The same things were measured in two ways. Each way mixes the same 12 hidden numbers, adds some noise and spreads widely along 6 directions of its own, which tell nothing about the thing.
Some things both ways: the first way, then the second way.
20; 2; 4; -39; 28; 39; 16; -14; 26; 12; -37; 18; -16; 23; -5; 2; 43; -18; -7; 19; 33; 7; 23; -12; 42
-1; 20; -4; -9; -2; -11; -6; 8; -30; -7; -30; 30; -9; -1; -32; 2; -4; 11; -11; 4; 18; -7; -37; 1; 2; -3; -8

16; -10; 31; -30; -12; -4; 7; -11; 23; 10; -46; 13; -15; 1; -8; -10; 15; -3; 12; -5; 26; -3; 11; -4; 27
-12; -40; -6; -41; -18; -31; 30; 0; 9; 30; 15; -15; 11; 13; 48; 11; -4; -35; 11; -15; -39; 13; -11; -56; 27; -5; 11

29; -15; 17; -24; -18; 32; 20; 13; 18; 18; -49; 14; -10; 19; 32; -29; 27; -29; 0; 5; 44; 16; 1; 3; 46
-6; -3; 7; 19; 20; 15; -24; -7; -16; 8; 7; -20; 3; 2; -11; -7; 23; 27; 18; 30; 4; 3; 11; 2; 30; -37; 17

2; 3; -22; 4; 9; 10; 8; -25; -8; -47; 18; 26; 0; 13; -32; -9; -1; -34; -47; -2; -9; 25; 28; 33; 20
-12; -15; -23; 9; -11; 11; -46; 1; 51; 5; -22; -3; 50; 6; -15; -37; 12; 2; -10; 15; 24; -8; 19; 4; 4; -25; -12

-7; -13; -31; 25; -43; 45; 2; -18; -48; -14; 21; -1; -13; -19; 9; -16; 9; -13; 18; -1; 21; -27; -18; -18; -14
34; -19; 1; 13; -16; 12; -21; 3; 18; -7; 9; 8; 12; -8; 3; -1; -14; 1; 19; -16; -9; 10; 45; -4; 22; -23; -22

0; 24; 28; -34; 2; -29; -1; 6; 43; 26; -16; -14; 24; 8; -21; -22; -21; 34; -20; -14; -6; 33; 20; 15; 6
-21; -43; -18; 13; -7; -16; -13; 45; -14; 11; 10; -20; 28; -24; 33; 13; -31; -20; 33; 0; 5; 3; -10; 5; -30; -10; -21

-35; -6; -2; 27; -31; -61; -21; 2; -17; -21; 1; -1; -7; -27; 12; -32; -28; 16; 45; -3; -44; -20; -18; -31; -27
-32; -4; -5; 18; -25; -31; 5; 13; -23; 20; -14; -4; 13; -35; 14; 1; -9; 10; -5; -2; 32; 1; -34; 28; -6; -27; -2

7; 13; -18; -23; -10; 29; -15; -25; -14; 3; 18; -28; -3; 12; -3; 3; -9; -26; -19; 16; 23; 29; 3; 21; 23
30; -33; -14; 21; -7; 48; -11; -51; 10; -9; 12; -33; -7; 14; 6; -12; 10; 7; 6; 31; -21; -26; 71; 6; -57; 26; 15

10; -3; 5; 7; 25; -17; -25; 24; 21; 13; -7; -8; 10; 13; 18; 15; -39; 34; -1; -11; -5; 15; -20; -13; -51
11; -38; -20; -33; -45; 2; -23; 5; -4; -8; 12; -11; 27; 16; 30; 10; -18; 3; 43; -16; -32; 12; 23; -35; -30; -11; -27

16; -16; -7; -29; -4; 37; 3; -15; 17; 8; -47; -2; -21; 16; 24; -3; 16; -15; 27; 12; 46; -1; -10; -35; 3
-12; -26; -6; -47; -41; -14; -16; 13; -24; -2; -2; 11; -1; 13; 7; 22; -23; -10; 17; -6; -15; -1; 13; -35; 3; -19; -6

-13; -29; 34; -19; -2; -58; 31; 14; 13; -26; -45; 40; -9; -28; -24; -48; -19; -24; 26; 8; -3; 8; 23; 0; 13
25; 33; 10; 32; 6; 7; 7; -18; 18; 9; -8; 0; 5; -23; -1; -21; 15; 24; -21; 5; -10; 18; 14; 24; 79; 0; 25

-16; -14; 3; 14; 4; 6; 5; 1; 5; 9; -11; 15; 8; 6; -17; 0; 27; 37; 33; 12; -6; -48; 3; -8; -13
-14; 8; -23; 8; 5; 21; -16; -16; -27; -9; -43; 22; 19; 4; -16; -35; 35; 21; 9; 23; 40; -28; -15; 34; -87; 25; -12

7; -10; -7; -5; 9; -18; -19; -16; 20; 40; 1; -40; 17; 16; 11; 48; 8; 44; 14; 7; 0; -4; -31; 7; -1
-7; -20; 14; -9; 7; -37; 30; 2; -28; 15; 10; -6; -16; 4; 14; 17; 10; -18; 9; 7; -21; 1; -12; -5; 29; -18; 2

-6; -41; -47; 17; -31; 17; -4; -58; 0; -18; 15; 12; 14; 0; -25; 20; 11; 28; -29; -6; -7; -21; -2; 69; 37
20; 62; 7; 13; -4; -5; -2; 26; -27; -3; -28; 37; -5; -41; -39; -2; -7; 2; -25; -23; 26; 11; -17; 28; 37; 20; -27

11; 28; 12; -8; 13; 39; -5; 11; 0; 34; 7; -15; -2; 11; -3; 3; 5; 18; -4; 1; 28; -1; 10; -20; -26
4; -5; -31; 27; 34; -15; -11; 18; 69; 19; -18; 4; 35; 1; 11; -37; 10; -22; 3; -1; 18; 17; -5; -16; 49; -51; 12

-4; -18; 19; -8; -12; -27; -16; 0; 32; 8; -54; 8; -6; -15; 41; 13; -19; 36; 31; -22; 1; -10; -34; -49; -28
-12; -18; -16; 40; -18; 29; -25; -18; 7; -18; -29; -15; 48; 11; -9; -31; -3; 39; -5; 20; 35; -26; 19; 38; -63; 13; -26

24; 1; -21; -19; -7; 49; -37; -28; 12; 25; 30; -31; 19; 24; 13; 29; -15; 19; -41; -2; 16; 17; -29; 34; -5
29; 25; -26; -6; -19; 3; -10; 3; 25; 0; 1; -14; 18; -16; 2; -14; -25; 6; 3; -18; -22; 21; 12; 2; 16; 16; -16

-19; 4; -13; 8; 1; -18; 0; -35; -50; -37; 54; -5; -4; -21; -61; 2; -18; -34; -26; 10; -19; 7; 34; 63; 30
6; -22; 7; 7; 4; -23; 18; 10; -14; 3; 7; 18; -19; -5; 14; 6; -16; -17; 16; -15; 5; 7; 15; -8; 28; -20; 1

-12; -9; -4; 6; 16; -2; 1; 18; 3; -12; 3; 0; -4; -11; -12; -17; -25; 1; 33; 4; 12; -3; 9; -55; -75
21; -24; -25; -2; -21; -1; -14; 4; -2; -15; -15; 36; -17; 12; 8; -24; 7; 13; 14; 7; 14; -13; -8; 16; -40; 5; 1

-20; 9; 1; 0; 34; -28; -12; 8; 3; 14; 17; -4; 4; -9; -22; 19; -29; 52; 18; 6; -25; -15; -24; -15; -56
21; -3; 9; -7; 5; 7; 2; -1; -3; -1; 9; 18; -9; -4; -1; 2; -6; 8; 14; -6; -26; 0; 9; -2; 17; 19; -9

-6; 20; 10; -14; 77; -33; -27; 6; 25; -14; 31; -4; 30; 30; -20; 16; -16; -2; -26; 23; -74; 8; 17; 38; 7
-9; 47; -8; 19; 4; -3; -19; -2; 12; 6; -23; 4; 17; -20; -35; -46; 11; 23; -24; 0; 45; 18; -2; 21; 55; -12; 0

6; 13; 11; -19; 18; -5; -20; -7; 6; -17; 12; 17; -8; 7; -16; 0; -11; -12; -13; 6; -12; 8; 6; -14; -14
-23; -12; -10; -4; -19; -12; -16; 9; 14; 12; -20; 3; 26; 4; 14; -19; -1; 17; -1; 2; 10; 2; -22; -2; 19; -11; 2

3; -11; -3; -17; -14; 27; 15; -1; -4; 11; 2; 17; -10; -7; -26; -12; 21; 19; 14; 11; 13; -19; 14; -12; 13
67; -21; 18; 18; -2; 55; -2; -13; -45; -18; 16; 8; -23; 1; -7; 29; 11; -6; 15; 3; -38; -8; 44; -7; -41; 50; -20

-19; -29; -19; 44; -63; -3; 11; 5; -37; -26; -21; 34; -28; -33; -8; -51; -21; 8; 19; -6; 28; -6; 20; -5; -11
-13; -24; 25; 56; 21; 26; -55; 13; 8; 15; -13; -6; 21; -15; 2; 10; 29; 3; 16; 14; 42; -11; 30; 13; 31; -76; 15

17; -27; 1; -17; -8; 18; 20; -5; -9; 8; -5; 10; -14; -10; -4; -15; 39; -29; 11; 8; 12; -14; 5; 10; 42
22; 7; -9; 15; 14; -9; 6; -8; 5; 4; -1; 2; 0; 3; -12; -13; 3; 7; 0; 1; 2; 8; -14; -7; 14; -24; -3

-24; 22; -11; 4; -15; 7; -2; -37; -13; -51; -10; 12; -16; -10; 12; -16; 10; -41; -9; -10; -10; 9; 13; -40; 23
33; -27; 43; -21; -30; -3; 38; -35; -41; 4; 44; 11; -51; -3; 3; 32; -11; -8; -1; -19; -47; -4; 35; -5; 9; 47; -24

29; -11; 36; -36; 37; 9; 22; 5; 57; 40; -50; -6; 23; 27; 27; 20; 41; 14; 6; 0; 16; -1; -23; 12; 26
16; 31; -19; -17; -15; -10; 4; 3; -10; -12; -10; 8; 29; -16; -21; -20; -22; 28; 8; -13; -11; 28; -9; 7; 17; 17; -38

0; 23; 23; -33; 18; 10; -17; 7; -13; 8; 27; 18; -14; -9; -37; -22; 2; -12; 5; 23; -6; -14; 24; -19; -17
14; -8; 4; -12; -22; -14; 8; 22; -30; 6; 5; 22; -22; -14; 31; 22; -20; 5; 26; -27; -12; 17; -28; -12; 16; 11; 3

-10; 1; -14; 6; 1; -32; 5; -7; -17; -30; 2; 8; -18; -8; -20; -19; -16; -8; 6; -7; -19; 7; -1; -8; -2
15; -4; -10; 16; 1; 6; 0; -30; 36; 17; -2; -5; 15; -14; -11; -21; 16; -2; -32; 15; -12; -4; 10; 9; 28; 0; 14

Other things, the second way, with their names:
<137>: -24; -16; 2; 32; -6; 18; -34; 17; -17; -14; -28; 17; 31; -15; -21; -13; -7; 33; 6; 19; 43; -10; 15; 28; -3; -12; -17
<390>: -38; 3; 26; -17; 22; -32; -7; 5; -25; 25; 2; 4; -27; 16; 11; 12; 26; 14; 31; 4; 4; -5; -48; -12; 23; -48; 19
<299>: -17; -82; 19; 9; -5; 15; -24; 16; -50; -8; 24; 7; -17; 7; 2; 28; -7; -14; 37; 29; 7; -30; 46; -5; -46; -3; -15
<172>: -30; -28; -9; -10; -17; -21; 3; -2; -21; 5; -11; -21; 37; 5; 12; 13; -4; 3; 16; 4; 4; 4; -11; -16; -11; -46; -11
<68>: -33; -15; 19; 15; 33; -15; -27; 14; -16; 28; -1; 2; -2; -3; 6; 15; 28; -16; 31; 2; 29; -9; -12; -2; 5; -72; 0
<400>: 2; 21; -8; -6; -9; 9; -25; 9; -4; -1; 0; -2; 4; -22; -10; 4; -31; 22; 9; 5; -11; 7; 19; 1; 32; 2; 6
<5>: -19; 9; -29; -15; -25; -7; -14; 7; -19; -3; -34; 20; 16; -12; -21; -4; -10; 5; -12; 9; 32; -7; -29; 5; -37; -1; -3
<77>: -11; -36; -19; -8; -23; -28; -22; -13; 46; 11; 8; -5; 16; 0; 21; -7; -30; 1; 17; -16; 0; -11; 19; 6; -28; -44; -27
<284>: 10; -10; 7; -29; -14; -13; 3; -2; -16; 17; 28; 3; -19; -18; 8; 13; -5; -6; 13; -3; -40; 7; 5; -6; 19; 11; -2
<496>: 2; -38; -14; -13; 16; -12; -2; -37; 55; 23; 21; -15; 16; 27; 17; -32; 15; -5; 21; 3; -26; 3; 29; -22; 19; -30; -1
<17>: -8; 13; -7; 12; 21; -9; -9; 19; 13; 4; -18; -10; 36; 5; -7; -28; 3; 14; 8; 6; 10; 15; -15; -2; 45; -19; -12
<8>: -11; -32; 7; -21; -29; 9; -13; -8; -29; 5; 3; 14; 6; -6; 3; 13; 8; 17; 16; 6; -14; -12; 7; 0; -27; 10; -16
<133>: 3; 11; -33; 6; -23; -4; -17; 4; 18; -4; -16; 5; 19; -34; -22; -18; -33; -5; -20; -1; 19; 3; 22; 16; -4; 4; -12
<126>: -12; -17; -30; 34; 25; 30; -34; -10; 36; -7; -35; -16; 41; 24; -10; -45; 22; 24; 0; 48; 25; -22; 19; 17; -16; -13; 21
<78>: 13; -20; -9; 23; -3; 6; -6; 2; 6; 6; 3; -1; 10; -11; 20; -3; -2; 3; 14; -10; 6; 8; 11; 2; -6; -15; -2
<184>: -9; -18; 41; 8; 12; -14; 0; -14; -14; 22; 31; 2; -38; 7; 19; 4; 22; 31; 25; 11; -21; -8; -9; 16; 38; -17; 20
<205>: 36; 26; -24; 17; 6; 15; -10; -7; 27; 5; -11; -7; 13; -15; -10; -17; 6; -7; -12; -1; -6; 11; 17; 3; 17; -3; 4
<502>: 16; -13; 9; -26; 8; -17; 41; -34; -20; 18; 31; -8; -37; 17; 20; 3; 15; -15; 15; -1; -46; 1; 3; -20; 9; 22; 9
<253>: 0; -51; -12; -20; -21; -14; 11; -17; -12; 8; 35; -55; 29; 3; 28; 3; -4; 0; 26; 18; -50; 11; 34; -12; -1; -13; -17
<146>: 10; -9; 14; 9; -5; -36; -16; 33; 8; 0; 0; 8; 15; 14; -5; 7; -14; 5; 14; -28; 11; 22; -33; -25; 60; -81; -36
<423>: -8; -11; -21; -36; 2; -23; 12; -9; -13; 12; 5; -10; -4; 8; 10; -17; 15; -5; 10; 23; -28; 7; -3; -13; 13; -3; 17
<485>: 45; 20; 8; -6; -31; 23; 11; -8; -60; -34; -8; 42; -45; -14; -22; 17; -21; 40; 4; -2; -18; -7; 11; 28; -17; 64; -6
<204>: 19; 2; -14; 33; 22; 10; -17; -8; 44; 8; -13; -10; 29; 3; -12; -50; 32; 3; -14; 19; 9; 9; 22; 12; 46; -20; 8
<330>: 2; -41; -20; -21; 4; 15; -17; -10; -2; 18; 3; 0; 9; -4; 16; 1; 29; -13; 19; 23; -27; -3; 10; -18; -22; -5; 25
<35>: -10; -2; 8; 1; 2; -10; -15; 18; 7; 13; -4; 15; 15; -16; 0; -7; 4; 0; 8; -7; 7; 5; -6; 7; 29; -7; -20
<123>: -29; -24; 14; 30; 9; 6; -21; 13; -16; 3; -11; 1; 6; 3; -7; -19; 11; 8; 11; 23; 48; -4; 23; 0; 35; -38; 18
<23>: -8; 2; 2; -8; -3; -1; -17; 15; -35; -4; -10; 43; -6; -20; -17; 1; -6; 31; 21; 4; 11; -1; -20; 18; 1; 1; -7
<162>: -29; 18; -15; -13; 1; -55; 13; 29; -10; 4; -21; 1; 3; 6; 11; -12; -15; 7; 13; -10; 23; 22; -48; -6; 43; -50; 2
<181>: 21; -14; 5; -22; -12; -39; 23; 22; -16; 3; 9; 6; 17; 7; 15; 18; -12; 0; 16; -27; -32; 36; -43; -43; 58; -38; -29
<121>: 0; -23; 14; -14; 26; -4; 5; 5; -4; 10; 12; 11; -16; 18; 24; 4; 11; -11; 40; -1; -34; -5; 8; -23; 16; 11; 3
<294>: -6; -16; 2; 11; 2; 10; 1; -1; -27; -5; -5; 5; -3; 1; -6; -12; 8; 11; 8; 15; 16; -6; 12; 11; -5; 11; 1
<97>: 9; 2; 13; -5; -44; 0; 3; 7; -76; -1; -6; 17; -17; -43; 4; 43; -2; 10; 1; -11; 5; 2; -14; 17; -11; -4; -5
<45>: -8; -9; 9; 27; 5; 19; -27; -10; -32; -4; -5; -3; -12; 11; -19; -3; 24; 18; 5; 23; 32; -18; 16; 6; -12; -29; 11
<217>: 4; -13; 16; -4; 16; -24; 26; -27; -17; 18; 16; 12; -29; -3; 7; 0; 23; 19; 9; 13; -25; -11; -24; 21; 3; -3; 8
<303>: 2; -4; -15; 2; -24; 1; -6; 13; -27; -5; -22; 8; 8; -9; 2; 2; -4; -7; -3; -2; 25; 2; 2; 3; -19; -9; -5
<281>: 28; -2; 1; -7; -2; 4; -8; -5; 25; 13; 0; 24; 14; -19; -15; 2; 5; 8; -13; -7; -37; 6; -15; 3; 32; 9; -17
<539>: -23; 11; -25; -30; 2; -17; -11; 23; -14; 5; -14; 17; -8; 2; -4; -12; -15; -6; 15; 2; 10; 0; -19; -18; 1; 17; 2
<541>: 4; -15; -5; 7; 4; 8; 0; -1; -28; -5; 2; -1; -13; -1; 13; -1; -3; 21; 20; 19; -6; 2; 8; 6; -1; 5; 25
<280>: 3; -46; 18; 26; 28; 12; 11; -25; -16; 8; 25; -3; -38; 19; -1; -11; 32; -8; 5; 38; -1; -25; 32; 5; -7; 9; 23
<447>: -8; 6; -6; 10; -11; 6; -17; -10; 8; 2; -13; -8; 8; 11; -2; -25; 5; 10; -3; 5; 23; -8; 7; 4; -7; -3; -1
<256>: -10; -20; -13; 22; 8; 37; -18; -22; -23; -7; -17; 4; 12; -19; -18; -23; 25; 35; 1; 55; 9; -28; 22; 49; -46; 31; 19
<544>: 32; -2; -30; -44; -48; 21; -2; -46; 16; 10; 8; -1; 3; -7; 5; -13; 16; 2; -10; 0; -47; -6; 18; 3; -52; 61; -8
<457>: 3; -18; -10; 36; 22; 5; -15; 19; 17; 4; -7; 23; 2; -21; -8; -14; -9; -17; 4; 0; 38; 0; 24; 4; 15; -19; -1
<332>: -2; -45; 34; 10; -4; 4; -21; 16; -20; 3; 31; -13; -7; 13; 33; 22; -4; 2; 50; -13; -11; 6; 45; -19; 27; -37; -15
<389>: 43; 3; -28; 14; -16; 27; -13; -7; 19; -12; -9; -1; 45; -16; -11; -16; -14; -3; -1; -15; -9; 19; 47; -1; 4; 6; -24
<242>: -14; -2; -2; -19; 12; 5; -9; 2; -33; 0; -2; 10; -20; 21; -15; -11; 7; 11; 22; 23; 4; -6; 3; -19; 7; 12; 13
<353>: 44; -23; 32; 8; -21; -6; 2; 35; -39; -11; 39; 2; -10; -37; 8; 55; -43; -18; 22; -29; -38; 25; 35; -5; 45; -9; -41

Some of these things the first way, each followed by its name:
-39; 39; -13; -2; 8; -3; -7; 3; 13; -22; -39; -12; -2; 5; 35; -30; -42; 6; 5; -12; -4; 34; 2; -66; -33
<133>
2; -7; -24; 8; -2; 1; -16; -8; 11; 15; -1; -25; 10; 12; 13; 7; -10; 37; 10; -11; 2; -1; -36; -1; -35
<284>
30; -11; -15; 9; -17; 41; -14; -4; 18; -4; -13; 10; -15; 8; 53; 21; 7; -25; -43; -24; 37; 42; 0; -11; 17
<146>
19; 13; -16; -15; -10; 61; 35; -24; -16; 1; -3; 23; -31; 6; -18; -27; 74; -24; 7; 9; 40; -23; -3; -25; 21
<281>
-9; -1; 0; -17; 18; -12; -14; -5; -16; -7; 37; -1; 5; 0; -17; 11; 2; -17; 4; 37; -26; -7; 1; 10; 14
<162>
-24; 0; -23; 38; -48; 16; 7; -14; -54; -39; 14; -3; -15; -28; -12; -33; -41; 1; -3; -34; 1; -11; 14; -1; -17
<457>
-11; 25; -5; -18; 18; -16; 6; -9; 14; 3; 8; -11; 7; 6; -19; -2; 0; -5; -26; 14; -5; 39; 20; 6; 27
<353>
-3; -5; -18; -9; -15; 9; 12; -21; -13; -5; 6; -16; -5; 1; -13; -12; 11; -2; 16; -3; -3; -9; 0; -12; 5
<299>
-26; 4; -33; 34; -39; -17; -15; -15; -53; -46; 21; 21; -29; -8; -12; -29; -15; -24; 5; 14; -14; -3; 13; -2; 11
<97>
-1; 2; -29; 11; -34; 61; 2; -30; -53; -13; 42; -4; -9; 6; -1; 0; 33; -24; -2; 11; 11; -29; -12; 5; 26
<389>
0; 34; -14; -19; 13; 50; -15; 0; 4; 19; 13; -11; 4; 25; 4; -3; 9; 1; -16; 27; 20; 13; 11; -19; 2
<205>
-2; 9; 18; -11; 26; -24; -13; 12; 18; 9; -6; -13; 12; 10; 3; 10; -19; 25; 11; 1; -22; -1; -5; -17; -19
<294>
13; -25; 7; -14; -19; 36; 13; 0; 13; 11; -42; 35; -17; -4; 10; -29; 43; -18; 11; 17; 46; -8; 18; -4; 29
<390>
20; -9; -2; 30; 4; 18; -9; -1; 20; 26; -32; -39; 7; 18; 54; 31; -11; 25; -1; -40; 40; 19; -38; -2; -39
<496>
-12; 28; -16; -21; 26; 1; -20; -5; -20; -10; 28; -2; -8; 6; -21; -12; -42; -8; -20; 29; -19; 20; -9; 15; -10
<400>
-20; -8; 23; -10; 5; -17; -3; 24; -13; -18; -12; 16; -10; -13; 3; -34; -5; -8; 56; 18; -35; -34; 8; -55; -15
<123>
20; 3; 14; -3; 45; 0; 2; 5; 25; 41; -13; -18; 9; 24; -14; 17; 8; 31; 2; -1; 7; -1; -8; 34; -20
<23>
-9; 29; -26; 2; 12; 25; -14; -43; -18; 1; 25; -30; -2; -2; -5; -2; 24; -34; -16; 17; 17; 15; 0; 14; 5
<77>
18; -2; -19; -6; -7; 31; -30; -28; 11; 15; 8; -27; 5; 36; 8; 39; -3; 11; -32; 0; 25; 21; 6; 37; 22
<303>
-6; -2; 17; -9; 6; 6; 4; 2; 10; 32; -13; 5; 3; -7; -24; 8; -7; 50; 16; -1; 29; -16; -3; -8; -33
<121>
10; 5; 6; -20; -11; 24; 9; 7; 7; 7; -30; 2; -10; 12; 15; 2; -19; -4; -5; -5; 50; 24; -7; -26; -5
<126>
7; 3; 11; -20; 16; -19; -18; 16; -5; 30; 13; -26; 0; 2; -3; 12; -38; 24; 21; 13; -2; 4; -23; 0; -36
<541>
1; -8; -14; 22; -33; 12; 20; -18; -20; -43; -22; 32; -26; 0; -2; -32; 9; -26; -3; -18; 20; 0; 5; -7; 15
<8>
